There are 11 hidden switches. A switch that is on adds its own fixed numbers to the row, and there is some noise. The rows also spread widely along 13 directions, which tell nothing about the answers.
In the rows, zero is written as 128.
Known rows, each followed by its switches (1 for on, 0 for off):
[137 179 158  64 103 134  97 131  85 188  63 126  78  78 177 144 108 189
 194 126 149  81 115 148 109  87 157 165 129 123  81 110 104 176  85 151]
0 0 1 0 1 0 0 1 0 0 0
[115 114 152  99 135 107 115  89 146 149 110 137 113 114 131 132 111 135
 115  95  70 102 156  97 104 134 157 128 116 118  75 119 172 177 150 126]
0 1 0 1 1 0 0 1 1 0 0
[ 68 128  69 126  78 108  65 113 156 104 124 142 138 164 169 115 125 117
 157  82 137 109 164  84 131 106 145 120 135  63  72 139 145 111 119 160]
0 1 0 1 1 0 0 1 0 1 0
[105 132 189 150 102 111 165 109 114 175 129 170  63 203 140  96 127 159
 167  79 115 141  50 110 143 104 206 125 134 129  35 152 136 196  52 161]
0 1 0 0 1 0 0 1 0 1 1
[128  94  85  97 167 125  99 116 111 108  99 226 104  97 167 142 167 135
 125  97 138 179 126 114 169  63  78 171 137  92  67 110 158  91 121 131]
0 0 1 1 1 0 0 1 0 0 0
[168 120 178 159 147 127 176 111 112 146 133 160  90  63 115 124 124 134
 101 121 132 132 104 163 146 149 138 151 110 133 113 108 159 156 158 100]
0 0 1 1 0 0 0 1 0 0 0
[125 135 154  93 196  64 119 143  97 100 128 176  87  69 144 175 131 136
  86 135 146 195 104 147  70  66 108 159 134 110 101 121 124 120 147 151]
1 0 0 0 1 0 0 1 0 1 1
[105 117 140 133 157 118 152 136  92 123 177  84 119 130  89 129 127 131
 100 133  75 119 115 137  81 185 151 145 116 127 128  95 118 108 164 110]
1 1 1 0 0 0 0 1 1 0 1
[161 115 145  96  98 113  93 111 152 159 115 138 111 106 170 139 166 180
 128 137  96 118 118  94 140  88 142 187 133 154 104 107 179 145 156 113]
1 1 1 1 1 0 0 1 1 1 0
[112 135 171 102 130 125 143 101  83 191  86 114  96  79 127 133 106  92
 135 104  50  77  94  90  75 104 175 128  98 125  68  96 129 148 176 129]
0 0 1 1 1 1 0 0 1 0 0
[117 125  95 107  99 156 106  84 112 152  99 128 135  57 147 127 161  87
 166 100  78  48 124  70 135 110 129 161 108  67  81  67 150  78 202 105]
1 1 1 1 0 1 1 0 0 0 1
[141 136 136 171 119 152 168  81 112 117 112 127 119 112 117  88 142 100
 132 123 111 117 136 123 177 150 138 162 124  91 122 155 117 111 143 110]
0 0 1 1 0 0 0 1 0 0 0
[107 157 103 121  83 104  84  98 200 108 135  67 161 141 154 123 115 141
 113 153 111  88 194 109 111 150 141 141 136  96 139 158 147 136 165 133]
0 1 0 1 1 0 0 1 1 1 1
[134 129 119  90 129 159 154  89 148 136 108 130 128 106 147 147 154  92
 131 144  78 128 115 104 150  68 116 149 148  91  92 147 135  68 144 131]
1 0 0 1 1 0 0 0 0 1 0
[128 119 165  91 147 111 140  92 133 150 111 140 105 131 128 133 125 158
 112 108  73 126 128 122 124 132 148 155 126 130  77 130 149 182 129 127]
0 1 0 1 0 0 1 0 1 1 1
[119 156 181 153 127 101 143  98 143 113 144 103 107 104 118 149 100 115
 108 132 122 142 167 163  96 112 171 141 149  83 107 166 148 102 150 126]
1 1 0 1 1 0 0 0 1 0 0
[130 126 142 115 168 187 216 125  96 170 142 150  83 102 108 132 115 134
 141 117 103 117  90 201 172 145 142 146 125 102  63  90 137  88 103 104]
0 1 0 1 1 0 0 1 0 0 0
[142 149 144 104 119 127 135 108 146 137 115 115 114 142 144 128 137 156
 135 153 110 130 125 125 137 111 135 151 148 130 113 165 123 152 105 145]
1 0 0 0 1 0 0 1 0 0 0
[139 140 184 116 121 101 122  89 117 148  99 136  84 122 126 151 111 163
 129 111 116 147 170 144 116  77 163 153 156 111  85 170 154 167 107 135]
1 0 0 0 0 0 0 1 1 0 0
[146 148 166 116 118  89 120 143 140 169 126  91 110 171 132 138 109 183
 106 156 109 152 121 163 112 108 146 147 133 175 139 149 132 181 123 143]
0 1 0 0 0 1 1 0 0 0 0
[111 108 157 114 139  86 113 124 156  95 155 133 123 205 135 146 154 164
 104 138  95 215 136 101 109  91 140 160 176 141 104 188 145 119  94 144]
1 0 0 1 1 0 0 0 1 0 0
[138 147 147 173 116 112 127  98 108 114 107 180  95  95 145  90 142 116
 150  93 170 126 121 119 161 126 145 149 122  89 101 145 124 147 120 135]
0 0 0 0 1 0 0 0 0 0 0
[147 115 126  59 145 129 113 110 129 163 100 118 103 156 135 129 131 203
 118 137  64 108 149 130 142 151 126 167 124 166  97 114 133 201 106 134]
1 1 0 0 1 0 0 1 1 0 0
[118 156 154 153 112 120 143 140 112 126 144 120 111 123 142 117 132 142
 140 136 151 137  95 138 117 131 153 159 134 117 121 138 114 117 123 128]
0 0 1 1 0 0 0 1 0 0 1
[110 158  79 143 101 145 132 115 196 111 147 121 136 129 156 122 110 115
  97 157 142 106 144 152 151 156 101 116 141  86 109 161 150 136 149 146]
1 0 1 1 0 0 0 1 1 0 1
[112 123  66 122  89 125  79 161 128 137 138 151 134 126 179 106 163 139
 160 109 153  95  88  96 149 115 121 146 110 118 108  76 135 103 138 137]
0 1 0 0 1 0 0 1 0 1 0
[ 99 131 122  85 115 138 122 140 115 160 123 127  96 194 150 163 125 165
 150 140 106 174 118 154 129  47 134 149 169 122  63 151 127  89  74 157]
1 0 1 1 1 1 0 0 0 0 0
[124 141 137  91 128 139 128 131 143 138 139 105 130 106 139 145 133 156
 153 137 114 101 129 136 115 135 144 146 138 115 117 113 135 109 116 122]
0 1 0 0 1 0 0 1 0 0 0
[133 134 112 173 119 129 145 143 113 128 160 167  88 121 146 108 148 156
 119 124 160 144 101 173 175 138 129 178 128 107  95 103 149 101 135 114]
1 1 1 1 1 0 0 1 1 0 1
[123 121 182 152 164 116 201  92 148 147 159 130  90 133  82 136  80 127
  65 124  85 151 141 181 121 163 158 110 129 119  86 152 171 173 139 117]
0 0 0 1 1 0 0 1 1 0 1
[128 103 147 153 130 114 139 139 113 125 180 130 114 144 108 122 151 149
 115 123 119 143  94 126 119 160 143 140 126 144 127 105 143 134 138 115]
1 0 1 0 0 0 0 0 0 0 1

New rows. What belongs after each?
[130 138 174  78 154 110 148  87 175 164 112 104 125  70 121 185  78 109
  77 144  67 105 154 134  62 101 134 104 123 117  99 136 182 172 190 128]
0 0 0 1 0 1 0 1 0 0 1
[136 120 112  72 149 123  99  84  92 144  70 174  90  85 150 146 139 163
 130 102 102 127 177 129 150  83 108 189 130  94  62 107 152 139 137 123]
1 0 0 1 1 0 0 1 1 0 1
[119 158 142 166 159 114 171  76 123 110 104 146  92 139 118 112  99  81
 106 119 122 165 150 162 152 101 140 128 138  64  92 200 114 118 117 156]
0 1 0 0 1 0 0 1 0 0 0
[115 169 138 175 122 124 169 134 113 131 135 127 105 129 139  90 122  88
 125 137 139 126  70 131 132 132 153 130 120 110 115 158  94 121 132 147]
0 0 0 0 1 0 0 1 1 0 0
[111 131 118 113 136 127 132  84 105 128  99 125 103 149 121 126 117 138
 127 111  91 131 177 140 143 117 132 162 135  84  82 145 124 129 121 135]
1 1 0 1 0 0 0 1 0 0 1
[144 111 130 136 137 120 148 120 157 132 156 145 116 152 118 128 126 176
  90 136 126 163 144 177 172 152 110 152 139 134 116 139 168 161 124 114]
0 0 0 1 0 0 1 1 0 0 1
[141 107 127 148 138  90 102 115 105 110 119 157 109 147 142 108 179 168
 114 123 111 183 133 103 157  96 122 214 127 132 122 126 139 108 142 113]
0 1 1 1 1 1 0 1 0 0 1
[111 147 120 128  99 139 126 121 145 136 131  79 151 135 131 127 111 107
 133 143 106 102 138 120 113 133 141 124 130 110 136 143 120 107 149 130]
0 0 0 1 0 0 0 0 0 0 0
[111 151 147 139 114 162 169 101 120 180 115 143  85 143 133 119  99 114
 155 100 105 107  90 161 160 109 166 113 140  93  49 146 143 142  96 148]
0 1 1 0 0 0 1 0 1 0 0
[ 91 139 130  95 164 124 151 116 107 103 118 149 112 125 144 133 146 105
 133 123  98 145  91  91  99 105 123 155 137  87  74 143  93 110 121 155]
1 0 0 1 0 1 0 1 0 0 1
[110  86 148 140 116 126 151 131 133 111 194 104 146 166 114 106 188 126
 130 126  61 135  62  66 120 170 162 152 131 147 122 104 129  92 147 109]
1 1 1 1 0 0 1 0 0 1 0
[113 133 128 123 123 142 150 119 135 151 127 129 130  88 138 108 119  88
 130 116  97  68  81  94 113 170 143 103  92 120  94  92 127 154 164 133]
0 0 0 1 1 0 0 0 0 0 0
[124 146 144  93 159 109 119  85 151 109  90 129 127 101 143 141 104 115
 107 128 105 129 171 124 106 122 123 138 131 100 109 159 128 151 139 148]
0 1 0 1 0 0 0 0 0 0 0
[105 170 173 125 122 126 143 105  71 154  84 110  85 122 138 129 109 117
 168 115 105 127 118 139 103  73 184 165 135  88  75 148  92  92 112 144]
0 1 1 1 1 1 0 0 0 0 0
[123 106 144 111  98 150 139 100 120 174 129 128 115 142 127 132 147 150
 160 103  77 114 114 103 149 100 155 154 140 116  77 116 171 122 124 105]
0 0 1 1 0 0 1 1 0 0 1
[165 113 179 113  99 111 137 115 168 193 155 108 105 141 125 141 137 190
  96 152  74 114  94 134 133 137 158 139 130 187 110 115 189 211 147 117]
1 0 1 0 1 0 1 0 1 1 1
[111 166 150 118 100 154 150 103 114 168 106  96 106 110 125 114  85 126
 166 110 119  54 131 146 117 164 171 107 116  96  89 130 111 180 110 144]
0 0 0 0 0 0 0 1 0 0 0
[145 169 102  86 156 139 136 125 185 136 111 177  97  62 185 181 103 141
  90 159 162 139 135 208 149  68  73 151 153  82  73 142 175 123 145 145]
1 1 0 1 0 1 0 1 1 0 1
[171 136 124 113 139  93 117 142 138 150 131 108 117 130 139 125 137 184
  78 178 112 134 120 151 131 143 106 175 107 178 161 107 130 178 162 126]
1 1 0 0 1 0 0 1 0 0 1
[ 92 146 135  90  89 116  89 149 150 170 125 122 122 131 175 159 104 135
 150 123 116 109  96 105  74  70 158 108 139 128  75 121 157 137 126 157]
0 0 1 1 1 0 0 0 1 0 0
[134 113 158 102 177 121 141  98  60 121  91 137 108  94 122 107 164 127
 137 113  66 131 110  87 119 136 144 191 108 128 108  99  90 109 144 112]
0 1 1 1 1 0 0 0 0 0 0
[ 95 141  79 154 102 151 126 129 110 150 135 166  92 108 150 129 109  98
 155  92 159  99 112 164 155 100 137 109 124  54  55  99 154  89 129 150]
1 1 1 0 1 0 0 1 0 0 0
[ 97 173 144 114 113 100 115 152 161 113 144 114 128 155 162 135 105 161
 132 148 161 143 111 148  95 136 140 130 148 118 112 163 109 165  96 165]
0 0 0 1 0 0 1 0 0 0 1
[147 118 136 169 108 140 170 124 180 132 178 161 116 175 139 112 165 142
 118 139 140 170  75 142 196 105 128 137 157 128 112 160 172 107 103 119]
0 0 0 0 1 0 0 0 0 1 1
[140 109 146 100 113  99  92 119 163 113 147 128 129 194 151 123 194 210
 133 145  98 168 126  70 138 116 135 192 165 162 123 159 147 156  92 126]
1 0 0 0 1 0 0 1 1 0 1
[142 169 145 101 153 106 143 113 154 147 113 103 101  83 134 158  74 148
  75 170 117 113 160 203 103 143 119 138 116 120 114 130 134 176 166 143]
1 1 0 1 1 1 0 0 0 0 1
[105 134 131 103 149 143 156 175  71 183 156 132  78  87 131 177 106 138
 137 129 119 132  68 198  94  84 141 148 122 110  65  50 138  60 145 122]
1 1 1 1 1 1 0 0 0 0 1
[139 103 166  95 149  78  95 113 145 144 131 146 117 105 137 165 135 161
 101 116  95 146 127  96  81  88 136 143 129 148 113 110 188 165 159 126]
0 1 1 0 0 0 0 1 0 0 1
[101 102  88 111 120 147 109 127  44 157 109 144  96 172 122  91 146 175
 174  82 102 105 128 118 162 156 140 169 106 119  76  74 100 139  90 126]
0 0 1 0 1 0 0 1 0 0 1
[ 96 129 175 119 178 127 181  99 117 117 128 185  83 127 128 134 119 113
 138  85 109 165  98 134 123 107 161 132 145  79  37 152 135 122  79 146]
0 1 0 1 1 0 0 1 0 0 0
[147  94 151 147 124 111 132  93 149 142 142 130 124 147 108 134 143 136
 104 114  87 154 153 118 146  99 142 145 138 129 127 145 189 119 150 103]
0 1 0 0 0 0 0 1 0 0 0
[125 120 111  35 177 159 152 108 145 144  88 164 133  81 168 132 157  87
 127 136  55  90  36  48 112 116  96 118 112 137  79 108 112 160 143 161]
0 0 1 0 0 0 0 1 0 1 0
[119 120 116  91 153 106 109  85 172  90 110 121 155  97 146 136 140  91
  91 137  73 124 145  69 101 122 110 137 124 106 126 146 137 123 182 139]
0 1 1 1 0 0 0 1 0 1 0
[129 129 157 112  98 102  76 134 192  89 165 115 156 123 160 148 164 183
 143 143 148 136 145  94  96 139 140 159 162 138 145 145 161 131 123 120]
0 0 1 1 0 1 0 0 0 0 0
[114 123 174 152 159 102 141 132  67  96 149 163  91 156 122 118 189 156
 151 105 133 208  93 111 129  87 155 205 158 111 102 146 106  66  88 115]
0 0 0 0 1 1 0 0 1 0 1
[118 156 191  88 118  90 102  97 142 154  87 139 103  98 158 175 103 133
 136 112 110 142 144 118  77  33 160 140 156  98  67 171 166 150 132 150]
0 0 0 1 0 1 1 0 1 0 0
[136 122 128 188 115 130 153 141 138 111 189 128 125 146 114  81 153 163
 125 122 154 115 106 144 168 222 144 154 115 133 149 103 136 141 129  97]
0 1 0 0 0 0 0 1 0 0 1
[119  97 149 164  78 108  78 117  67 142 136 160  91 141 129 113 166 166
 186  56 142 125 132  95 142 106 181 170 130 108  85  89 159 115 111 112]
1 1 1 0 0 0 0 0 0 0 0
[153  94 170 120 107 109 119  97 158 158 144 131 115 169 127 148 167 162
 131 123  78 165 126  94 141  56 158 158 160 148 108 145 195 113 121 112]
1 1 0 0 1 0 0 0 0 0 0
[156 146 161 114 119 156 164  91 102 193  90 154  66 108 141 142 121 153
 145 124 113 122 110 168 165  69 144 165 144 110  61 138 156 149 109 126]
1 0 1 0 0 0 0 1 1 0 1
[150 136 130 128 104 132 144 104 140 157 111  96 133 156 139  93 156 143
 124 160  76 113 107  86 158 129 134 175 118 154 139 142 118 142 147 117]
0 0 0 1 1 0 0 1 0 0 1
[142 107 129 124 142  84  84 169 100 122 158 168  99  90 145 162 152 181
 110 126 165 174 117 153 109  92 115 165 134 141 122  84 163 112 143 119]
1 0 1 0 1 0 0 1 0 0 0
[164 120 153 142 140 117 137  99 141  91 141 166 116  49 140 123 169 139
 106 132 144 125 119 120 144 163 115 173 123 114 131 110 149 141 171 103]
1 0 1 1 0 0 0 0 0 1 1
[133 110 141 122 134 134 139  99 102 169 115 152 102 118 118 106 129 143
 139  86  93  86 111 112 142 160 148 139  99 126  90  81 146 177 136 117]
0 1 0 0 0 0 0 0 0 0 1
[103 126 175 151 150 103 136  94 130  81 148 134 131  93 110 140 131  71
 123 105 115 149 131  92  77 116 156 112 146  76 118 161 137  95 149 134]
0 0 1 0 0 0 0 0 0 0 0
[106 125 154  98 192  90 152 128 147 116 122 153 107 193 139 124 114 136
  78 137  80 194  87 114  99 127 121 128 129 161  89 173 105 192  99 177]
0 1 0 1 0 1 0 0 0 0 0
[150 158 152 153  87 118 129  92 149 125 116 108 110 141 142 108 129 165
 126 156 138 127 158 144 155 140 144 171 145 118 130 179 127 169 124 130]
1 0 1 1 0 0 0 1 0 0 1
[117 200 100 165  73 117 115 149 131 154 113  91 130 112 169 112  99  76
 135 170 160 103  83 146 123  80 134 115 120 103 142 156  93 105 167 170]
0 0 1 0 1 0 1 0 0 0 0
[ 89 152 112 195 106 122 140 108 165  72 156 120 140 166 127  86 104  89
 109 122 154 137 159 139 146 182 139 112 144  71 122 194 113 124 125 147]
0 0 0 1 0 0 0 0 1 0 0
[119 143 120  84 100 128  89 158  49 190  94 124  83 112 151 141 103 189
 167 112 136  97 117 173 119 114 140 160 112 136  77  68 107 159 114 146]
1 0 1 1 0 0 1 0 0 0 0
[ 82 133 105 121 159  94 108 158  60  95 136 164 107  76 149 122 152 106
 129 105 137 133  85  94  79 131 127 166 105  88  87  73  95  90 163 136]
1 0 0 1 1 0 0 1 1 0 1
[125 102  91 102 165 115 124  90  77 146  86 172  92 113 122 118 130 111
  97  98  84 125 138 118 148 112 101 141  96 107  75  95 125 155 160 143]
1 0 0 0 1 0 0 0 0 1 1
[143 115 111  86 128 134 121 120 152 138 118 159 127  95 166 127 165 126
 123 133 101  97  70  73 132 129 109 133 117 144 102 105 141 169 150 142]
1 0 1 0 0 0 0 1 0 1 0
[124 157 180 129  83 108 113 132 112 181 134 120  55 191 142 162  99 232
 155 120 152 162 154 213 132  66 183 170 176 125  66 160 167 159  57 140]
1 1 1 0 0 1 0 1 1 0 1
[128 168 157 111 110 130  99  56 114 126  57 107 113  57 144 140 105 114
 153 111 115  89 216 128 117  91 150 166 142  55  98 165 130 121 155 123]
0 0 1 1 0 1 0 0 1 0 0
[135 116 192 194 117 108 168  44 146 127 121 123 106 164  93  97 118  99
  88 104  68 151 161 107 151 134 175 132 136 115 102 205 164 169 150 118]
0 0 1 1 0 1 0 0 1 0 0
[ 81 112  91  85 189 121 124 150  94  98 139 161 103 170 127 141 116 148
 119 106 122 169 130 162 114 146 102 128 138 105  75 113  97 123  78 167]
1 1 0 0 0 0 0 0 0 0 0
[128 145 152 122 136 136 167 104 119 158 121 124 111  54 122 152 107  66
 118 127 100  91  96 124  93  98 141 104 115  93  99 118 145 117 183 131]
1 0 0 0 0 0 0 1 0 0 0
[147  91 138 111 149 136 142 118 133 149 145 130 126 139 105 127 140 154
 102 122  79 128 125 124 143 162 127 139 124 159 124 109 157 152 138 104]
0 0 0 0 0 0 0 0 1 0 0
[123 109 112 165  82 160 159  94 109 176 133 121 101 160 110 106 130 117
 138 104  85 107 140 138 186 117 156 142 127  97  77 125 163  97 139 103]
1 0 0 1 1 0 0 1 1 0 0
[ 99 146 145 157  93 148 159  56 114 140  89 137 111 139 140  64 146  78
 177  88  80  73  94  42 149 142 182 135 116  76  62 156 108 153 122 141]
0 0 1 1 1 0 0 1 0 0 1
[121 147 178 109 176 115 185 131 137 124 154  98 114 137 124 150 134 114
  78 183  66 175  68 126  80 113 138 153 147 148 117 159 107 109 148 139]
1 0 1 1 1 1 0 0 1 0 1
[ 98  90 110 134 159 117 138 110  64 128 117 163 110 172 111  99 168 108
 135  76  66 162 100  76 150 106 134 161 116 107  79 117 113  98 127 132]
0 1 0 0 0 1 1 1 0 0 0
[128 153 158 147 158 148 188  85  79 158 113 131  59  85  92 136  77 114
 119 110 113 109 157 224 144 136 157 131 120  67  66 128 130 131 127 128]
1 1 1 0 1 1 0 1 0 0 0
[103 122 145 112 133 103 107 139  97 149 138 125  94 174 114 158  91 184
 126 111 131 168 160 183 103 106 145 132 147 125  98 136 142 146  86 145]
0 0 1 0 0 0 0 0 0 0 1
[150 105 128 119 127 123 124  68 131 148 105 145 103 116 124 124 155 135
 111 105  69 115 160 106 167 100 134 167 123 109  85 125 174 138 161 111]
1 1 0 0 1 1 0 1 1 1 0
[100 102 112 118 161  94 103 160 137  86 169 148 132 163 130 149 124 153
  88 129 135 195 135 146 101 134 105 127 144 135 119 133 138 118 116 145]
0 0 1 1 0 0 0 0 0 0 0
[155 122 143 133 189 116 177 145 143 111 160 146 123 113 128 120 162 117
  67 176  99 178  51 126 130 141  97 150 121 166 150 134 118 125 157 127]
0 0 1 0 1 1 0 1 0 0 0
[133 142 128 107 131 131 127 118  76 144 103 151  81  96 141 145 131 170
 151 116 145 136 151 174 149  89 129 188 136  86  80 109 128 102 113 117]
1 0 0 1 1 0 0 1 0 0 1
